The rows of a group lie close to one hidden flat surface of 9 dimensions, which passes through zero. Surfaces can cross.
In the rows, zero is written as 128.
Known rows, each followed by its group:
[123 130 162 162 138  95  90 134  65 107 175 180 152] | k_592
[ 80  55 119 127 128 154 120 151 134 163 142 172 101] | k_592
[113 149 162 125 115 116  90 169 151 115 169  73 144] | k_592
[163 138 102 127 154 140 111 102  68 114 110 143 121] | k_156
[123 108  76 127 157 181 155  47 105 169 100 131  82] | k_592
[176 206 142  91  83 154 171 105 102 105 158 134 152] | k_592
[134 119 169  84  98 155  86 113  89 129 105 138  68] | k_944
[138 106 157 117  89 116 164 174 113 130  91 204 127] | k_944
[ 98 169 113  78 188 182 116  68 161 137 133 133 122] | k_367
[188 138 106 131 145 103 100  64 138 135  75 131 129] | k_156
[ 96 148 187 112 159 131 146 120 121 168  69 165 132] | k_831
[104 130  92  82 156 178  98 104 164  80 138 133 100] | k_320
[138 163 108 146 118 145 132 106 101  85 182  65 133] | k_944
[172 141  65  83 158 131 145 181 108 150 125 145 135] | k_832
[141 108 114 192 125 110 118 131  86 141 159 119 157] | k_944
[ 80  91 126 154 167 146  94 110 138 165 124  98 118] | k_43
[147 115 137 125  98 106 101 140  51  89 172 167  95] | k_320
[116 103 100 164 149 156 120 145 108 134 126 122 154] | k_43
[121 174 112  86 179 127 119 167 139  93 149 142 152] | k_367
[ 80  94 135 189 162 102 128  96 165 133  93  89 129] | k_320
[167  97 138 148  90  98 115  70  76 134 113 164  83] | k_832
[173 105  58 123 129 108 173 150 150 162 117 168 141] | k_831
[ 84 124  95 132 158 178 160 111 152 120 129 129 136] | k_156
[152 152 182 157  85 127  80  73 116  84 120  84 131] | k_831
[ 99 120 159 128 126 188 145 105 115 175 107 184 148] | k_156
[105  67 101 134 149 158 157 117 138 183  72 204 117] | k_320
[ 96 100  91 120 130 139 176 161 153 156 144 114 105] | k_592
[109 144 135  80 106 161 173 139 102  91 132 137  80] | k_156
[152 120  92  70 111 105 157 106 184 151 118 133  72] | k_944
[ 79 114 119 155 171 171 155 156 137  91  70 134 153] | k_43
[105 126 110 106 144 123  95 153 119 145 199  79  99] | k_156
[142 152 101 117 150 146  97 156 143 114 151 101 163] | k_831
[ 67 104 127 122 149 185 131 143  95 145 147 132 105] | k_944
[120 119 109 144 119 158 149  63 169 157 140 130 141] | k_944
[101 108 164 189  81 153 114  83 113 113 181 144 156] | k_367
[116  82 132 147 149 110  76 133 151 144 102 146 125] | k_320
[125 113 176 142  92 105 100 135 165 136 125 133 143] | k_832
[142 112 127 151  85  67 145 141 180  99 139 102 129] | k_367
[ 99  85 166 111 113 154 115 138 176 139  59 180 122] | k_43
[126 131 114 169 139 173 187  97  73 109  81 162 149] | k_43
[152 142 124 128  97 131 175 129 174  88  92 148 156] | k_832
[100 136 192 136  80 149 172 131  83 131 147 162 131] | k_592
[ 93 104  97  98 170 161  92 150 143 117 134 142 108] | k_832
[133  98 100 116 101 121 164 121 185 141  98 114  96] | k_367
[170 125 118 161 127 118 143  71  47 140 102 156 113] | k_367
[148 154 161 126  94 143 160 108 100  74  60 124 108] | k_367
[130 178 182 135 140 112 102 204  86  94 129 110 179] | k_831
[179 154 118 120 106 107  92 136 131 131 146  53 131] | k_592
[ 74 141 128 130 159 194 136  94 155  71 106 126 136] | k_832
[102 102 102 126 124 164 141  98 169 145 143 131 117] | k_367
[155 145 117 171 126  96 145 130 105 162 165  90 168] | k_831
[177 130 129 157 134 107 102 118  38  75  86 161 124] | k_832
[124 188 158 108 131 148 150 131 135  79 103 108 150] | k_592
[129 112  99 152 158 128  92  58 127 188 174 130 132] | k_367
[124 104 193 124  95 128  62 103 175 166 105 135 131] | k_944
[107  81 148 138  71 132 107 173 123 139 198 145 127] | k_156
[117 125  93 168 185 122 112 111  90  99 125 113 129] | k_832
[163 120 153 140  72  72 181 128 130 129 109 171 127] | k_43
[172 131 124 148 108  73 124 118 146 166 146  95 140] | k_320
[ 93 106 127 176 137 200 118  69 141 162 120 110 156] | k_43
[109 143  90 160 158 131 229 142 125 144 101  98 147] | k_320
[121 121  93 160 160 138 108  40 129 153 167 107 122] | k_367
[101 132 150  86 103 109 185 169 121 163 152 122  79] | k_156
[117 124 129 110 156 149  99 140 103 174 141 136 123] | k_832
[143 157 144  70 102 179  75  70 131 100 163 140  99] | k_320
[102 119 154 154  79 123 157  98 179 162 168  86 129] | k_831
[164 152 134 117 147  82 117 114  53 112 117 136  89] | k_43
[128 153 129  89 138 152  84 162  86 120 183 110 119] | k_43
[128  87 121 158  66 126 165 181 141  81 117 116 125] | k_367
[142 146 122 169 104 113 162 127  91  87 147  85 131] | k_831
[110 120 111 158 175 137 127  69 139 140  84 106 126] | k_320
[183 142 122  85  91 130  85 108 160 113 136 141 125] | k_320
[ 83  71 107 148 143 154  91 186 150 157 163 129 153] | k_944
[156 150 110  62 162 113 121  97 114 122  81 133  65] | k_944
[155 140 132  92 137  95 118 103 161 104  74 150 103] | k_43
[143 135 110  97 140 128 160 185 111 116 101 164 129] | k_156
[128 153 141  95  72 116 189 165 141  95 159 112 107] | k_944
[ 95  79 144 173  72 155 139 108 106 141 185 154 124] | k_156
[119 147 166  87 106 139 145 171 130 107 112 142 123] | k_156
[120  95 175 192 145 101 108 112 134 180  44 134 159] | k_320
[140 110 141 184 113  98 145  96 111 143 113 144 143] | k_832
[159 130 142 129  94 127 120  92 162  91  87 149 134] | k_832
[150 161 139 107 117 120 126 120 177 108 115 126 151] | k_592
[ 90  91 125 184 144 132 157 102 144 151  93 122 135] | k_43
[160 110 104 127 136  91 114 142 141 152 118 146 132] | k_831
[124 149 152 133 133 133 129 151 117  98  87  75 126] | k_592
[145 103  72 119 142 109 142  86 209 172 107 125 116] | k_831
[172 143 158 123 101 131  72 137 113  91 111 138 150] | k_831

New rows, each followed by its group:
[120 132 100 108 177 200 110  93 143 146  89 172 157] | k_156
[106 147 116 119 116 169 195 129 168  73 104 142 145] | k_832
[189 140  79  74 118  92 116 169 135 119 142 113 100] | k_832
[112 142 106  95 192 153  99 153 104 105 112 142 121] | k_831
[155 144 136 108 102  55 154 148 145 114 142 128 111] | k_43
[133 132 139  87 110 126 105  75 146 170 162 123  89] | k_43
[138 130  92 140 131 174 118  72  78  92 148 112 100] | k_831
[129  84 126 110  73 161 146 126 127 181 155 169 106] | k_592
[113 137 223 134 102  98 116 138 139 167 105 141 151] | k_831
[ 82 147 133 119 174 159 111  79 155 116 146 146 140] | k_592
[121 176 172  88 154 104 123 148 167 150  96  89 134] | k_156
[105 175 166 129 175 147  91  95 122 169 133  92 159] | k_831
[113 125 186 153 115 126  78  66 116 159 136 105 117] | k_832
[144 132 125 122 103 127 157 101 147 162 127 129 126] | k_832
[127 167  68 126 209 106 125 129 144 101 138  74 141] | k_944
[112 155 129 125 167 114 143 187  71 123 145 104 130] | k_156
[ 92 135 128 120  95 124 192 119 166 142 185  87 103] | k_944
[ 87 115 122 154 145 166 143  94 166  67  95 149 141] | k_832
[ 97 119  84 137 146 151 159 105 135 121 164 130 122] | k_367
[162 133 105  74 106 123 143 209 166 124 117 156 144] | k_832
[130 168  95 119 161 182 132  62 161 101 114 102 147] | k_43
[127 142 155 110 102 162 124 124 135 127 113 108 123] | k_592
[120 118 160  95 116 165 116 127  69 143 114 180  93] | k_43
[184 144  87 127 140 124  81 101 136  73 106  99 130] | k_831
[131 165 178 140 114 139 105  91 126  46  84 112 136] | k_320
[100 163 165 112 135 128 113  81 170 138 177 154 154] | k_367
[ 92 132 141 136 183  91 100  96 115 170 139  74  88] | k_944
[106 127 104 111 171 131 162  90 155 120  79 129  92] | k_831
[114 105 142 209 125  62 162 125 106 150 134  94 133] | k_43
[149 136 184 163 107  90 151  96  51 110  72 155 110] | k_831
[165 154 156 112  88 122 159 164  96 142 115 152 149] | k_832
[105 142 108 146 185  79 137 148 151  95 134 137 154] | k_592
[153 139 101 120 139 150 113  93  91 140 146 131 120] | k_43
[185 149  94 148 110 102 179  91 121 113 102 127 139] | k_832
[138 119 147 128 111 114 110 168 131 133 140 157 154] | k_367
[128 174 178  98 106 112 104 132 164  60 112  71 112] | k_156
[113 137 179 128  88 162  92  91 130  71 127 104 108] | k_831
[126 129 124  96 153 124 151  75 129 121  66 167  78] | k_43
[145 105 125 148  91  61 172 152 188 151 121 120 136] | k_831
[132  93 106  91  84 170 179 140 179 163  82 134  98] | k_592
[153 128 132 141 151 144 112 104  33 163  92 134 113] | k_367
[164 177 111 141 176 105 145 141 103 130  95 110 173] | k_831
[109  93 132 144  94 158 138 148 181 149 128 143 162] | k_43
[121 123 102 161 165 111 186 182 102 136 108 156 169] | k_156
[144 149 161 140 118 131 126 115  68 109 129 188 152] | k_367
[160  75  72 129 128  88  99 136 138 173 143 127  96] | k_944
[111 127 150 117 159 142  37 142 146  85 117 119 138] | k_832
[125 158 104 116 189 137 118 130 145  75  82 112 140] | k_592
[115  97 131 148  84 145 129 132 174  97  98  61 107] | k_367
[137 133 122  94 121 115 195 184 117 124  95 171 118] | k_156
[189 137 129 114 132 114 109 144 101 128  70 190 156] | k_831
[ 95 130 151 111 108 183 139  76 140 119 129 128 103] | k_156
[118 130 105 148 153 136  98 162 155 107 158  93 169] | k_944
[148 100 117 107  91  92 125 184 128 178 194 151 117] | k_320
[160 121 123 137 134  86  89 114 182 130  85 103 135] | k_592
[115 145 164 143 134 135 130  43 124 128  93 104 105] | k_831
[164 125 144 111 112 104 104 153  76 124 115 163 113] | k_43
[171 117 129 129 119  84  89 152 162 185 129 125 158] | k_832
[100 105 173 144  42 157 176 120 166  73 118 163 129] | k_156
[159  99  98 101  95 156 116 177 123 147 112  86  97] | k_592
[113 176 203  74 106 113 155 130 165 134 135 193 146] | k_367
[171 136 135  99 104 156 103 124 116 118 111 170 136] | k_43
[ 94  94 120 145 184 162 132  99  59 136  56 167  92] | k_43
[133 186 193 122  81 119 150 177 170 109 124  77 182] | k_320
[104 116 177 127 132  89 127 205  88 130 118 167 125] | k_831
[174 106 104 132  91 128 101 120 102  84 129 149 114] | k_831
[167 113  87 135 141 125  85 116 111 155 148 121 131] | k_43
[120 142 161 157 102  62 196 172 143 118 136 126 151] | k_592
[124 145 124 123 167  92 106 178 188 110 115 114 169] | k_944
[107 109 130 102 103 141 147 222 115 117 164 158 126] | k_156
[125 162 168 132 146 111  77 124 131  85 140 146 166] | k_592
[101 171 132 142 180 125 192 120 111 119  81 109 141] | k_156
[107 125  80 145 159 129 146 116 159  72 133 102 121] | k_832
[161 110  81 146 101 143 175 110 117 156 141 164 145] | k_43
[109 150  89 131 165 123 129 104 171  68 141  54 110] | k_156
[162 105  68 165 114  96 212 105 181 128  86 160 154] | k_43
[157 162 101 156 144 131 164  91 118 172 132 103 170] | k_831
[125 151 127 148 159  92 133 119 145 110 115  97 141] | k_592
[137 114 112 181 158  90 126  93  75 161 132 107 117] | k_320
[121 176 151 121 106  93 160 163 147  86 165  72 135] | k_944
[114 165 160 122 164 162 105 134 121 117  90 131 171] | k_156
[163 110 112  77  80 156 134 137 195 143  94 168 127] | k_592
[140 114 135 131 127 130 127 194  75 105  93 188 146] | k_944
[108 121 154 206 124  97 135 107 101 129 152  97 152] | k_156
[120 150 115 112 151 129 188 135  86 118 103 121  97] | k_367
[111 113 156 137 145  79 114 149 102 116 114 131  96] | k_831
[151  92  73 105  98 138 117 119 134 107 164 141  84] | k_156
[165 157 137 122 120 130 127 133  76  95 127 174 148] | k_592
[112 131 110 136 151 186 112 162 117 100 122 121 164] | k_43
[122 104  97 132 156  81 125 155 146 172 146 128 121] | k_831
[ 97  79 145 174 133  81 148 155 103 135 124 191 129] | k_592
[ 76 107 102 161 153 177 162  99 123 160 146 112 131] | k_43
[ 76 118 162 130 158 162 127  72 145 176 103 150 123] | k_944
[126 131 129 132 129 153 105 111 101 145 133  61 102] | k_592
[127  98 148 110  81 124 136 122 195 174 137 186 138] | k_367
[148 116 122 120 101 129 149 138 142 113  74 115 105] | k_367
[133  83 118 144 113 103 140 127 165 166  91 112 108] | k_592
[ 93 127  87 113 185 155 121 146 144 112 128 101 119] | k_592
[ 80  99 114 131 205 144 107 123 144 177  94 161 133] | k_944
[147 113  82  78 141 120 142 169 180 148  85 127 107] | k_367
[102 164 143 119 166 153 176 119  75 140 105 127 118] | k_156
[176 140 125 113 159  73  62 171 121 166 127 112 143] | k_156
[119 117  98  98 145 162 128 110 170 148  97 106 101] | k_367
[118  91  83 137 187 113  80 152 140 107 108 134 122] | k_320
[160 142 151 119 143 100  35 157  91 149 159  97 136] | k_156
[133 136  87  77 135 132 156 191 148  93 126 137 115] | k_944
[176 141 122 131 145 101  61 131  77 133 139 123 132] | k_320
[137 118 141 202 141 108  92  87 138 139 118 113 184] | k_156
[158 131 104 160 128  80 163  74  96 133 132 138 112] | k_367
[144 137  99  80 121 148 151 159 126 113 135 167 120] | k_43
[165 165 140 148 158  88  80  76 141  89  84  86 141] | k_43
[132 169 151  88 145 201  78 146 112 119 123 155 173] | k_831
[140 114 121  95 111 119 140  98 194 171 122 176 125] | k_367
[135 172 136 141 115 122 174  45 136 122 142 102 126] | k_43
